All rows are made from the same 10 directions, up to rounding. Whole rows:
[[ 0.89  1.60 -1.26  1.45 -1.13 -1.83  1.91 -1.82 -0.29 -1.04  0.66  1.46
   0.83 -2.32 -0.79]
 [ 0.92 -1.72 -0.30 -0.78  0.82 -0.73  0.89 -0.22 -0.35 -2.11  2.48 -1.55
   1.29  0.59 -0.46]
 [ 4.19 -0.25 -0.94 -0.01 -2.88 -1.74  2.16 -2.18 -1.73 -0.21 -3.01 -0.77
  -5.19 -0.85 -2.60]
 [-3.08 -1.60  0.38 -1.10 -1.59 -0.06 -1.32  0.32  2.10  1.96  5.52  0.24
   1.07  1.78  0.70]
 [ 3.33 -1.48 -0.41 -2.03  0.17 -3.70 -1.64  2.34 -1.76 -1.18 -1.40  2.97
   2.96 -1.09  0.15]
 [ 2.65 -3.55  2.67 -1.77 -0.71 -2.75 -1.04  1.51 -1.74  1.95  1.79 -0.46
  -0.18  3.48  0.21]
 [ 3.61  0.87 -2.80 -1.38  1.71 -6.19  2.37  3.61 -3.53 -0.41  0.41  3.18
   2.19  0.85  0.34]
 [-4.03 -0.42  2.09  2.46 -0.43  5.34  1.57 -0.85 -0.61  1.63 -0.41 -3.84
   0.74  1.26  0.81]
 [-2.04  2.31 -3.15  5.62 -3.51  4.62  2.63  0.65 -0.73  2.36 -7.19 -0.47
   1.25 -3.17  1.10]
 [ 4.83 -2.40 -1.05  2.57  1.36 -0.92 -2.13  1.62 -2.79 -2.41  1.03 -3.15
   4.33  1.99  0.90]
 [ 2.11  0.77 -1.92 -0.04  1.14 -3.28  1.44  2.54  1.64  1.13 -0.88  2.42
  -0.77  0.46  1.01]
 [ 3.79  0.62  3.68 -1.83  1.15 -3.17 -6.45 -0.57 -0.46  0.02 -1.15  3.39
  -1.29 -0.08 -0.27]]

The start of a row, then its end:
[ 1.29  0.42  2.12 -0.57 -2.21 -1.23  4.34 -4.83 -1.65 -1.34 -1.22  0.13
 -3.19] : [-2.82 -3.10]
[-1.96  1.71 -2.58 -1.88  2.24  0.27  0.40 -1.34  2.31 -3.23  3.56 -0.29
 -1.27] : [-0.76 -1.04]
[-1.04  0.67  1.79  1.88  3.68  0.22 -0.19  4.36 -4.07  1.20 -1.06  0.67
  7.37] : [1.93 3.28]
[ 2.55  1.21 -4.46  2.68  0.55 -3.08  0.62  0.87 -1.53  0.13  6.49 -2.34
 -0.16] : [4.27 0.29]
[-4.22  0.41 -1.11  0.37  0.66  3.48 -0.73  1.87 -0.34  1.04  0.94 -1.54
  1.85] : [1.51 1.35]
[-0.80  0.99 -0.44  4.28 -1.00  1.40 -2.67  2.11  0.47  3.87 -0.11 -0.06
  2.08] : [1.93 2.69]
[ 2.69 -2.48 -2.97 -0.21 -0.26 -3.55 -0.92  4.09  4.31  0.22 -0.01  3.28
  3.39] : [-0.94  2.09]
[-7.32  2.29 -3.12 -1.78 -2.93  4.71  1.15  1.29 -0.41  3.24 -2.50  0.52
 -2.89] : [-0.64 -0.31]
[-2.61  2.22 -1.85 -3.14  0.65  1.70 -1.58 -5.09 -3.31 -6.56  4.86 -1.97
 -0.39] : [-2.32 -3.94]
[ 1.24  1.16 -4.37  2.85 -0.26 -1.23  1.93 -1.34  1.87 -3.15  2.58 -0.09
  2.51] : [-2.52 -0.25]
[-1.42  0.24 -4.47 -3.22 -1.64 -0.82  0.50  3.08 -3.30 -0.64 -1.94  2.42
  1.84] : [-1.73 -0.67]
[ 0.14 -6.75 -1.84 -2.46 -0.57 -0.12  2.91  1.91  5.48 -0.65  4.81 -3.69
 -0.56] : [2.76 0.37]
[-2.14  2.13  2.40  0.86 -1.04  1.11 -4.12  2.52 -5.81  5.45 -1.58  1.08
  0.79] : [3.43 1.55]
[ 2.34 -0.82  2.70  1.68 -1.13 -1.93  2.22 -2.62 -0.70 -0.29  0.64  0.02
  0.82] : [-0.97 -0.68]
[ 2.86  2.26 -1.65 -0.49 -1.79 -3.40 -1.48 -2.00 -4.75 -1.04  1.57  1.13
 -1.64] : [-0.25 -2.38]
[-2.37 -1.02 -1.70 -0.29 -0.63  2.04  3.50  2.10 -0.98  1.36 -1.03 -1.91
 -0.08] : [1.30 0.42]
[-1.09  2.38 -0.44  1.05  0.90  2.26  0.11 -1.32 -4.91 -1.40 -0.25 -2.50
  0.14] : [ 0.57 -1.01]
[ 3.05 -0.03 -0.81 -1.15  2.45  0.46  1.54 -1.09  1.02 -3.25 -3.36 -2.11
 -4.50] : [-0.65 -1.60]
[ 0.73 -3.59 -0.02 -0.85  0.16 -1.04  3.12  1.08  4.64 -0.56  0.50  0.06
  0.96] : [-0.67  0.75]
[ 0.95 -0.14 -1.34  1.93 -1.99  0.03  1.30  0.35 -1.27  0.66 -1.86 -0.15
  0.98] : [-0.84  0.08]
[ 3.76 -0.98  1.39  3.56  1.83  0.40  0.02 -4.01  3.31 -3.62  2.33 -3.75
 -0.45] : [-0.28 -0.48]
[-1.98  2.21 -1.00  0.65  0.90  2.16 -0.29  0.72 -2.33  0.18 -1.55 -0.58
  0.37] : [0.23 0.27]
[ 2.58  0.44  1.03  1.76 -0.53  0.42 -0.22 -1.23 -0.57 -0.04 -3.85 -0.45
 -1.70] : [-1.04 -0.47]
[ 3.75  0.78 -6.03  1.32 -1.96 -2.36 -0.67  1.43 -1.06 -1.17 -1.20  0.78
  0.00] : [-1.16 -0.56]
[ 0.85 -0.78 -2.66  2.99 -1.39  4.70 -3.29 -3.12  0.26 -4.71 -0.42 -4.62
  1.35] : [-2.48 -1.28]
[ 5.47 -1.79 -4.40  1.57 -0.13 -1.43 -1.38 -0.89  4.20 -2.10  3.28 -3.98
 -4.77] : [ 2.34 -0.90]
[-1.35 -0.77  4.08 -1.30  0.89  0.60 -1.90 -0.29 -0.72  1.40  1.40 -0.29
 -0.09] : [2.01 0.38]
[ 2.65 -0.75  3.43  3.93 -2.88  1.09 -2.06 -2.98 -0.31  2.25 -1.24 -2.07
 -2.02] : [ 0.77 -0.22]
[ 1.22  2.36  3.63  3.51 -0.82 -2.24 -1.96 -0.53 -2.83  3.08 -0.47  3.15
  3.16] : [-0.12  1.38]
[ 0.09  0.24 -1.13  2.13 -3.94  4.06 -3.40 -3.11  1.36 -0.34 -3.26 -1.79
 -3.02] : [-2.57 -1.40]
[-5.32  5.14  3.69 -0.20  5.49  0.17  4.11 -1.36 -4.45 -1.47  2.56  1.77
  4.74] : [-0.61  0.48]
[-0.38 -0.44  1.82  1.41  2.37  0.30  2.99  0.52 -0.78 -0.17  0.79 -1.48
  2.56] : [1.25 1.12]
[-0.48  3.48  1.16  2.21 -1.69 -0.64 -1.88 -1.58 -3.30  2.86  0.80  1.23
 -1.01] : [ 0.91 -0.21]
[ 0.19  4.57 -0.13  1.96  1.27  1.87 -2.20 -2.54 -4.90 -0.77 -0.45 -2.28
 -2.87] : [ 1.28 -1.39]
[-0.28  2.01  4.39 -3.29  2.63 -1.35  3.24 -3.05 -5.10 -0.58  1.18 -1.06
 -4.67] : [ 2.18 -2.64]
[-0.60 -0.67  2.84 -0.98 -2.06 -2.81  2.46  1.21 -5.00  1.80 -1.58  3.99
  5.36] : [-1.79  0.31]
[-3.28  1.45  2.52  0.96 -1.96  1.04 -1.14 -2.33  2.66  3.85  2.92  0.67
 -2.98] : [1.15 0.24]
[ 0.67  1.82 -0.43  0.27  2.64  0.95 -4.48 -1.15 -0.38 -4.24 -0.21  0.43
  2.69] : [-2.31 -0.20]
[-3.36 -2.24  4.06 -2.13 -2.34  1.40  3.67 -2.60 -2.67  0.82  1.85 -1.59
 -0.05] : [ 0.23 -1.63]
[-2.39 -0.23 -0.43 -2.41 -0.01  1.99 -2.71  0.85  2.41 -0.87 -2.42  2.02
  0.61] : [-2.61  0.21]
[ 0.96  2.05  1.89 -1.46  6.59 -2.50 -1.24  3.71  1.85  2.99  1.68  0.57
 -4.13] : [6.34 2.33]
[-1.54 -2.39 -0.13 -4.51 -1.36  0.11 -3.96  2.03  0.09  1.10  1.21  0.81
 -0.97] : [ 1.49 -0.24]
[-2.74 -0.40 -2.92 -0.40 -0.05  2.93 -2.85 -0.98  0.27 -2.42  5.54 -3.58
  0.72] : [ 1.39 -0.64]
[ 0.52 -0.14 -0.49  0.86 -1.11 -0.40 -0.34 -0.72  0.02 -0.23  0.94  0.00
  0.67] : [-0.49 -0.20]
[ 4.20 -2.18  2.28  4.47  0.58  0.29  1.11 -1.59  0.94  0.38  1.19 -4.86
 -1.14] : [3.10 0.59]
[ 1.03  0.84 -2.84  1.74  0.79  0.88 -0.07  1.81  0.23  0.60 -1.38 -1.64
 -1.47] : [1.62 0.77]
[-3.35  4.47  0.34  0.15 -4.04 -0.75 -3.12 -5.21 -6.81  1.07  7.52  0.42
 -0.91] : [ 0.91 -2.91]
[-0.51  0.70 -0.02 -4.34 -3.56  1.03 -7.18 -2.11 -6.41 -2.81 -2.69  2.25
  0.61] : [-3.87 -3.29]
[-3.21  3.97 -2.87 -0.57 -2.30  0.13  0.29  0.17  1.19  4.31  0.04  2.07
 -6.20] : [ 0.96 -0.47]
[ 2.08 -0.08  0.52  1.05 -2.42 -2.29 -2.41 -0.72  0.09  1.64  1.07  1.64
 -0.28] : [ 0.06 -0.05]
[ 0.81  1.08  0.94 -3.45  2.31 -4.92 -2.60 -0.06  1.83 -1.31  4.19  4.62
  0.66] : [-0.49 -0.13]
[-3.02  0.62  1.95  3.17 -4.69  5.91 -3.34 -3.07 -0.71  1.37 -4.55 -0.67
  0.86] : [-3.58 -0.34]
[ 2.41  0.49 -2.82 -2.79  1.03 -1.96  1.70  0.74 -2.36 -5.15 -5.25  3.02
  2.49] : [-5.43 -1.62]
